The groups are shells around one centre, one inside the other: the same stretched ball of 5 dimensions in 9 sizes.
Known rows, each followed by its group:
[-0.18  3.13 -3.23 -0.27  1.56 -2.31  0.99  2.44] -> A
[ 0.83  0.12 -0.58 -1.13 -0.78 -2.62  0.97  3.07] -> S
[ 1.59  2.09 -2.05  0.41  4.09 -1.44  1.65 -0.14] -> J
[-0.41  4.13 -4.77  0.38  2.47 -2.05  1.72  2.33] -> Z
[ 1.02  2.29 -3.09  0.26  3.70 -2.08  2.74  1.45] -> U
[-0.14  3.19 -4.63 -0.26  2.75 -2.79  3.72  3.69] -> H
[ 1.27  0.71 -0.46 -1.28 -1.60 -0.77  0.45  1.95] -> A
[-0.34  2.09 -1.34 -1.41 -2.64 -1.67 -1.26  3.06] -> U
[ 1.50  2.32 -1.11 -1.21  0.47  0.29  0.57  0.42] -> U
[-0.89  3.00 -1.77 -2.81 -3.70 -1.35 -0.52  4.51] -> S
[ 0.34  3.22 -0.64 -1.38  2.38 -1.84 -1.39  0.44] -> J
[ 2.06  2.07 -0.66 -0.65  2.85 -0.15  0.71 -0.85] -> J
[ 0.58  4.17 -3.54  0.36  3.25 -0.65  0.69  0.05] -> C
[ 0.89  2.10 -3.68 -1.15 -0.71 -0.45  4.22  3.79] -> L
[ 2.15  2.78 -2.54 -0.50  4.23  0.09  3.51 -0.04] -> H
[ 1.70  0.47  0.11 -1.33 -2.75  0.33 -0.18  1.23] -> Z
[ 1.71  0.50  0.85 -1.46  0.61 -1.36 -0.17  0.68] -> S
[-0.54  2.72 -3.92 -0.14 -1.05 -2.05  1.18  3.75] -> V
[ 1.41  2.09 -2.20 -1.50  2.81 -1.34  3.88  2.26] -> V
[ 1.99 -0.40  0.28 -0.25 -0.15 -1.27  0.16  0.63] -> H
[ 0.47  0.64 -2.16  0.64 -1.01 -2.33  0.33  2.46] -> L
[-1.22  4.51 -4.44 -1.59  0.91 -2.56  2.08  4.55] -> H
[ 0.66  1.19 -0.60 -2.11 -0.67 -1.96  1.04  3.12] -> U
[ 1.89  0.26  0.44 -2.12 -0.96 -0.58  1.34  1.87] -> L
[ 0.42  2.74 -3.89  0.09  2.56 -2.10  2.91  2.50] -> U
[ 1.14  3.88 -1.74 -2.04  1.10  0.87  0.92  0.53] -> V
[-1.57  3.25 -3.10 -1.62 -1.56 -3.24  0.00  5.00] -> L
[ 1.30  2.53 -2.16 -1.31 -0.31  0.53  1.88  1.55] -> S
[ 2.26  3.67 -0.66 -1.27  6.20  0.10  1.08 -2.14] -> C
[ 2.54  1.09 -1.06  0.86  5.54 -1.50  1.82 -1.39] -> C
[ 0.69  5.11 -2.20 -2.13  3.36  0.14  0.89  0.25] -> V
[ 1.69  1.29  0.48 -1.53 -0.10 -0.22 -0.54  0.24] -> J
[ 1.05  1.42 -0.42 -0.53  1.37 -1.84 -0.57  0.58] -> A
[-0.05  3.36 -0.66 -3.60 -3.85  0.48 -1.02  2.98] -> C
[ 1.69  0.31 -0.63 -1.60 -1.05 -0.79  2.17  2.49] -> V
[ 1.56  2.07 -0.63 -0.18  1.72 -0.39 -0.86 -0.89] -> H
[ 2.27  0.19 -1.55 -0.16 -0.03 -0.17  2.87  1.35] -> Z
[ 0.57  3.49 -0.14 -3.42  1.95 -1.21  0.30  1.61] -> Z
[-1.37  4.57 -1.20 -3.32 -1.29 -1.88 -2.11  3.30] -> C
[-0.11  4.32 -3.91 -2.13  0.70 -0.75  3.06  3.64] -> S
[ 1.85  0.28 -2.80  0.63  1.78 -1.68  4.12  2.14] -> Z
[ 0.44  1.97 -3.00 -0.50 -1.12 -1.09  1.75  3.03] -> A
[ 1.27  3.09 -1.65 -2.03  1.62 -0.01  1.98  1.28] -> A
[ 0.90  3.17 -1.48 -0.99  0.71 -0.02 -0.44  0.24] -> J
[-1.20  4.37 -5.01 -1.07 -0.64 -1.79  1.97  4.62] -> L

New rows. What belongs after each?
[ 2.52  1.43 -2.25  0.21  2.51  0.31  3.31  0.02] -> C
[-0.05  2.85 -4.26 -1.17  1.22 -2.30  4.22  4.56] -> H
[-0.18  2.30 -0.21 -3.15 -3.73 -0.86 -1.32  3.38] -> V
[ 0.52  0.70  1.09 -2.71 -3.18 -1.53 -1.53  2.77] -> L
[ 0.96  2.75 -3.12 -0.93 -0.46  0.30  2.39  2.16] -> V
[ 0.34  2.73 -0.56 -2.12 -2.24 -0.10 -1.60  1.61] -> S
[-1.50  5.12 -4.16 -1.40 -0.13 -1.86  0.02  3.62] -> Z
[-0.50  2.53 -3.92 -0.92 -0.73 -2.46  2.55  4.78] -> J
[ 1.16  2.62 -1.00 -0.05  5.62 -2.51  0.02 -0.74] -> Z
[ 1.99 -0.37 -1.55  0.30  1.04 -1.76  2.99  1.85] -> L
[-0.38  2.92 -3.30 -1.58 -2.03 -1.22  1.58  4.24] -> A
[ 0.62  0.27 -2.61  0.42 -0.97 -2.50  2.00  3.46] -> H
[ 0.60  1.15 -1.69 -0.03 -0.61 -1.85  0.07  2.02] -> U
[ 0.93  1.65 -3.05  0.21  0.16 -1.10  2.15  2.19] -> J
[-0.63  3.30 -4.27 -1.57 -0.22 -2.22  3.27  5.12] -> V
[ 0.78  1.43 -0.70 -1.21  2.26 -2.86  0.87  1.91] -> S
[ 0.47 -0.04 -1.66 -0.90 -3.75 -1.85  1.34  4.39] -> H
[ 0.06  3.69 -2.22 -0.88  0.87 -1.02 -0.64  1.17] -> U
[ 2.63  1.35  0.56 -0.46  4.32 -0.61  0.16 -1.97] -> Z
[ 0.03  2.53 -0.07 -1.96  0.69 -2.32 -1.68  1.60] -> S
[ 1.37  1.98 -1.88  0.91  4.29 -1.96  0.64 -0.48] -> L
[-0.24  5.20 -3.23 -2.31  0.17  0.20  0.85  2.27] -> H
[-0.30  1.72 -2.43 -1.34 -0.06 -3.32  1.88  4.50] -> V
[ 1.62  1.68  0.12 -2.44 -1.68  0.76  0.23  1.13] -> L
[ 0.65  2.32 -0.42 -2.64  0.20 -1.30  0.47  2.24] -> A
[ 1.00  2.17 -1.83  0.12  5.01 -2.91  1.37  0.55] -> H
[ 1.75  2.13 -2.11  0.59  2.57 -0.32  1.10 -0.51] -> L
[ 0.53  3.78 -5.06 -0.72  1.92 -0.59  4.72  3.15] -> Z
[ 0.90  0.91 -3.06 -0.24 -1.32 -1.23  3.07  3.57] -> V
[-0.75  4.42 -3.83 -1.31  1.41 -2.01  1.36  3.25] -> U
[ 1.21  0.97 -1.61  0.27  0.81 -1.64  0.83  1.22] -> U
[-0.76  1.92 -2.22 -1.63 -0.73 -3.63  1.07  4.89] -> L
[ 0.74  3.81 -0.12 -2.66  0.85  0.11 -1.36  0.17] -> V
[ 0.42  2.49 -3.50  0.81  3.41 -2.76  1.86  1.68] -> H
[-0.32  2.87 -2.82  0.24  3.29 -3.63  0.29  1.94] -> C
[ 1.56  1.48  1.46 -1.58  1.66 -1.18 -1.92 -0.70] -> L
[ 1.49  1.37 -0.64 -0.43  2.82 -1.84  0.61  0.32] -> A
[-0.32  3.36 -5.57 -0.56  0.95 -2.03  4.72  4.88] -> C
[ 1.52  1.44 -1.57  0.16  1.54 -0.96  0.90  0.42] -> U
[ 1.78  3.60 -0.85 -2.47  3.32  0.52  1.70 -0.14] -> L
[-0.52  4.88 -3.24 -1.98  0.80 -0.87  0.74  2.58] -> U
[ 2.68 -0.20  0.46 -0.57  2.99 -1.43  1.84 -0.08] -> C
[-0.38  3.44 -5.12  0.26  1.46 -2.21  2.89  3.52] -> L
[-0.88  3.26 -3.53 -1.74 -1.36 -2.12  1.62  4.81] -> U
[ 0.74  4.21 -3.22 -2.30  1.45  0.23  3.22  2.38] -> H
[ 1.79  0.84  1.97 -2.55 -1.01 -0.20 -1.52  0.26] -> C
[-1.24  5.74 -3.32 -2.48  2.09 -1.99  0.37  3.02] -> Z
